There are 5 ways to turn a row about zero (a turn may also mirror it). The second row of each pair is the first, turned, with some noise. The first 35 pairs use one turn. New pairs use 2 turns, one after the other, and a turn may come again.
Known pairs, each followed by its turns in order:
[66.3 -4.0 28.5 -3.8  3.8 29.6]
[ 61.3 -28.6 -37.2  13.2  15.4   2.2]
z737

[-14.7  -8.6   7.4 -54.6 -13.2  -2.5]
[-13.9  20.0 -19.1  41.3 -24.6   0.4]
z737

[-32.1 -38.7  15.1 -17.5  12.4  15.4]
[-33.4 -15.4  20.9  34.1  14.2 -10.5]
z421

[-19.7   1.8 -12.1 -54.0  53.2 -20.6]
[-33.0 -44.7 -36.5  -5.4  44.8   0.4]
z421

[ -9.9  18.3  -6.9  -7.7  -9.1 -10.2]
[ -0.1  -3.8  -5.8  15.7   4.4 -24.5]
z945

[-25.7   2.4  26.3   1.7  -0.7 -10.1]
[-12.1  12.1 -14.9 -19.7 -25.1  -0.8]
z737

[-54.4  16.0  -0.1  -1.1   9.0 -31.4]
[ 5.1 17.5 42.1 -8.2 42.8  0.7]
z664

[ 25.1 -18.2 -18.6  22.5 -14.3 -39.2]
[  3.6  15.8  14.0 -22.6  -3.6  51.0]
z421

[-32.8   1.6 -42.6  12.5 -22.9  30.9]
[ -9.8  -0.2  52.0   8.9  -7.0 -40.3]
z737

[ 12.8  -2.5 -20.3 -11.8  31.3 -15.5]
[ 25.5  -0.4 -19.6  18.1  19.6  -8.2]
z664

[  7.9 -43.0 -12.2   1.6 -21.2  27.1]
[ 43.2  24.5  22.8  20.2  -2.9 -10.2]
z737

[-20.6  42.3 -13.9 -11.9 -23.1  48.4]
[ 31.8  22.9 -16.6   5.3  12.9 -58.1]
z421

[-14.1 -25.1 -12.0  10.9  19.5  -8.1]
[ 7.9 25.0 28.2 -1.3  8.4 -2.9]
z941

[ -8.0  -7.5  22.1 -20.3 -29.6  -4.8]
[ 11.4   4.3  31.1  -7.0 -30.6   5.3]
z664

[ 15.9 -11.8   1.9  43.4  26.8  24.6]
[ 27.8  13.8   5.7 -45.9  10.8  21.8]
z945

[ 41.9  15.8 -26.5  26.1 -29.1 -14.7]
[ 20.3 -33.3  48.5  -9.4   6.0 -24.6]
z945

[ 19.8 -15.9  24.7  -0.4  22.6   8.8]
[ 31.1 -10.3 -15.5  -5.3 -10.4  22.6]
z737

[ 10.6  -2.2  17.7 -18.3  17.5  20.7]
[-25.9  -8.9 -12.4   9.7 -16.0 -21.3]
z421

[ 10.6  26.3  -9.4   4.6 -31.9  37.5]
[ 37.0 -33.0  -4.1  17.3  20.2   1.7]
z945

[ 10.9 -21.6  -7.1  -2.5 -17.4  21.2]
[-16.7  22.9 -16.7  -9.4  -8.1  25.8]
z941

[ 14.1  16.7 -49.8   0.7   7.1  14.5]
[ 22.0  13.4  28.3  15.8  39.0 -10.7]
z945

[  2.1   3.2   8.5   2.0 -15.8  33.7]
[ -3.2 -11.7 -13.9 -12.2  -4.8  29.9]
z941

[ 21.7 -39.5   1.1  38.3  12.4 -36.6]
[-13.4  39.7   0.3  -0.4  58.9 -18.2]
z941

[ 27.7 -15.1   1.4  31.5  60.0  -1.4]
[ 49.9  28.9  -2.1 -24.0  43.8 -16.8]
z941

[ 36.0 -22.1  14.7  -2.6  -8.9  -3.3]
[ -4.8  17.0 -32.5   8.1  13.2   5.4]
z941

[-29.1  37.6  -5.5 -25.0   0.0  11.6]
[ 11.2   7.4 -31.6  35.0   6.2 -21.3]
z945

[ 23.2 -15.7  -1.8 -30.9  29.8   1.6]
[-40.8  -5.6 -28.2  -3.5   3.5   7.6]
z421

[ 33.6 -31.1  10.6  14.9  14.5  35.1]
[-22.0  11.7 -45.5  23.5 -32.2  -2.5]
z664

[18.9 14.1 -1.6 12.3 -1.2  3.7]
[-11.4 -20.5  -5.6   3.6  -0.4  -0.4]
z664

[-19.9   3.1  14.6 -16.7  28.0  -4.6]
[ 9.3 17.9 15.8 23.3 15.4 19.8]
z664

[  0.5 -11.8 -22.3  28.6 -53.0  -3.9]
[-57.1   2.5   2.7 -15.0  12.9  13.6]
z941

[27.2 57.5 24.8 69.6 33.8 34.1]
[ 56.4 -17.7 -38.7  17.9 -81.3  -5.6]
z421

[  4.6  15.1   6.3   6.9 -27.6  40.0]
[ 17.7 -15.1  -1.2   4.5  -2.1 -49.2]
z737

[-20.3 -29.4 -31.1  37.6 -30.1   1.6]
[-27.6 -30.4   9.2 -28.6  47.1  -6.6]
z945

[-13.8  15.2  19.4  15.7  26.6  40.1]
[-36.9  11.9 -14.3  13.1  11.6  39.0]
z664

New pairs. What belongs after each?
[ 13.8 -17.2 -19.8 -13.9 -41.6 -42.7]
[-23.9  42.5  42.6  13.5  -7.7 -15.5]
z945 z664

[-18.3  20.6 -15.7 -50.5  39.9  12.9]
[-27.8   8.7  31.4 -10.5  27.5  52.0]
z737 z941

[  6.8   6.7  23.8 -16.6  13.8 -39.0]
[-10.0 -18.3  36.1  25.9  -8.7 -11.5]
z737 z737

[  4.3 -34.2  35.8  -3.9  21.4  46.0]
[-39.9 -22.2   2.4 -55.1  16.4  12.9]
z664 z664

[ 13.4 -19.0  -3.0 -35.6  19.8   0.4]
[-36.6 -10.7   6.8 -10.8   3.4  22.5]
z945 z664

[ 23.4  24.5  -8.0  17.5  57.8 -18.9]
[ 12.2  22.1 -47.9 -43.7 -21.0  -7.6]
z421 z664

[  7.2 -68.2 -36.2 -21.0 -10.4 -22.1]
[ 75.0  -1.2 -17.6 -18.5 -16.7 -14.5]
z737 z945

[ 15.9 -26.2  -1.0 -54.6 -15.8  21.7]
[-42.9 -34.7 -19.8  -9.9  12.4 -29.0]
z737 z664

[ 9.8 30.8 46.3 -0.3 59.0 14.3]
[-12.6  45.8  44.1   9.4  37.1  33.4]
z421 z421

[ -9.1  31.7   3.0 -34.8  -7.8  -0.6]
[  6.7  23.3   5.0  23.1 -12.8 -32.5]
z421 z941

[-22.1 -21.0   7.6   4.9  33.4   3.8]
[-18.3 -31.7   5.4 -21.5   3.8  -6.2]
z664 z737

[-12.1   1.5  -3.0   3.7  42.3 -41.3]
[  4.7 -13.1  15.3  26.7 -47.2 -19.9]
z737 z737

[-18.2  10.7 -30.3  22.6  30.2 -26.3]
[-22.3  26.2 -33.2  31.4 -20.1  11.5]
z421 z421

[ -3.7 -14.3   1.4 -22.6 -27.1 -20.9]
[-10.0 -23.9   0.8 -13.0  32.5   7.4]
z737 z664

[ 44.2 -37.8  -9.1  21.0  10.2 -48.9]
[ 35.3 -46.6 -37.4 -20.6  20.8  21.7]
z941 z421

[ 18.9  56.8 -31.1 -14.8  18.4  -0.1]
[ 50.4   0.7  15.0  -4.8 -25.1 -37.6]
z941 z664

[  2.1  -7.8   6.3 -15.6  -3.7  -6.0]
[  9.9 -16.4   9.4  -5.1  -9.5   0.4]
z664 z945

[ -0.5 -26.5  -4.9  -4.1 -17.9  -3.5]
[ 12.5 -24.7  -0.3   7.0  -9.1 -18.7]
z421 z421

[-32.9   4.7 -49.8 -88.4 -23.7  -6.1]
[ 35.3 -42.1 -61.6  62.1  35.2   7.2]
z664 z737

[-14.5  20.1 -45.0  10.1 -20.3  28.3]
[ -8.3 -38.7  -9.2  -7.4  47.6  15.8]
z421 z737

[ 23.5  11.9  -9.1 -27.4  24.4  -5.5]
[  6.4  23.4  15.9 -27.1  14.6  19.8]
z737 z941

[  7.1   5.4  -3.0 -10.5 -19.6 -45.8]
[-34.0 -33.5  21.5   3.2 -11.4   2.3]
z737 z737

[30.8  3.1 20.8 -9.4 -3.4 23.2]
[ 17.0  14.5  22.1   0.1   5.1 -29.9]
z664 z737

[-0.9 21.2  2.1 17.5 29.2 -9.8]
[-19.6   7.4 -12.1  15.1   9.5  31.2]
z737 z945

[ -0.9 -22.5  13.6 -23.8  -2.6  -5.3]
[-13.8 -25.1 -22.4  -7.6   9.9   0.0]
z664 z941

[-11.1  -4.4   9.0   9.5 -27.9 -18.7]
[10.4 -2.3 31.7  3.1 11.9 13.1]
z941 z941

[-26.2  34.2  22.2  13.4  57.9   5.6]
[ 28.3 -61.1 -12.5 -24.8  22.5   5.4]
z945 z664

[-24.0   2.5  25.5  15.9  34.6  22.0]
[ -7.5  -9.5 -29.2  34.1 -31.3   8.3]
z941 z664

[ 1.3 -2.3 40.1 22.1  9.5 -2.7]
[-7.9 21.5 38.8  3.4 -8.7 -6.4]
z421 z421

[-25.4 -29.5  -2.3  41.4 -16.2  30.0]
[  1.8 -34.3 -11.1 -18.3  53.2   8.8]
z421 z941

[-12.8   7.5 -35.6  -8.8 -17.9 -42.6]
[ 11.9  29.2 -46.6  -3.0   3.0 -26.3]
z737 z945

[24.3 -6.6 -7.3  2.4  3.0  4.9]
[ -7.8 -10.0   9.6 -15.9 -14.9   3.8]
z421 z941

[-21.0 -31.3 -13.4  32.3  55.0 -13.4]
[ 16.3  47.0  -0.8 -16.9   6.6 -57.5]
z664 z945

[-27.8  -6.2  12.4  19.9  12.4  30.3]
[-23.7   6.6 -11.8  12.2 -30.2 -23.3]
z941 z421

[-16.3 -15.5  13.5   1.9  15.3  13.5]
[ 14.0 -10.7 -21.8 -13.5   8.2  14.2]
z941 z941

[ -2.4   5.8 -35.2   9.7 -17.1   0.2]
[35.0 18.0 16.1  7.1 -2.1 -3.4]
z421 z945

[ 22.8 -15.2   1.7  15.4 -14.5   5.2]
[  1.2  20.5   1.6  14.2 -25.6  13.4]
z945 z664

[ 40.1 -13.6  67.5  17.9   8.9 -33.9]
[  7.0 -40.9  51.6 -27.2  27.1  44.7]
z941 z737

[-24.5  27.8   4.4  -5.2 -20.8  40.8]
[  1.5  -3.9  44.4 -20.9  12.3  30.4]
z737 z421

[ 56.4   1.9  -8.1 -33.7   8.4 -48.5]
[ -0.3 -21.8 -26.8  18.3 -29.4 -69.2]
z664 z664

[ 51.9  -4.3   1.0 -58.5 -15.3  -5.6]
[ -0.1 -20.0  41.4  26.9 -59.1 -20.6]
z421 z941

[ -0.9 -18.1   7.9  27.1  16.2  -5.1]
[-30.0   7.3 -10.0  -9.2 -19.0  -0.6]
z421 z664

[-29.3 -37.2 -17.6  -7.3 -41.8   7.1]
[ 29.3  28.6 -29.6 -23.1 -35.4 -19.2]
z421 z945

[  9.5  17.8  48.0 -32.3 -10.7   5.9]
[14.8 55.9 22.8  6.1 -9.2  8.1]
z945 z421

[ -7.4   6.0  10.9  13.3  16.0 -26.2]
[-28.7  10.2 -12.6   9.4   7.8 -10.2]
z945 z737

[-12.6 -31.6 -20.8 -48.7  25.0 -11.6]
[-60.3  -3.1  -3.2 -18.1  -1.6  14.8]
z737 z664

[ 12.0  -6.8  -7.2   2.4  30.1 -13.9]
[-5.1 19.0 -9.9 26.6 10.2 -6.0]
z421 z421

[ -0.6   4.5 -21.0  50.2 -27.2  -7.9]
[39.0 23.9  5.8 35.3 -3.4 -8.1]
z945 z664

[-10.5   9.3 -26.9  -6.3 -16.9   5.3]
[-10.2   1.9  -7.5 -28.8 -11.4   9.3]
z737 z737

[-10.5  40.8  13.0   4.8  16.9 -14.3]
[ -3.5  32.9 -15.1  16.2  25.4  -3.4]
z941 z941

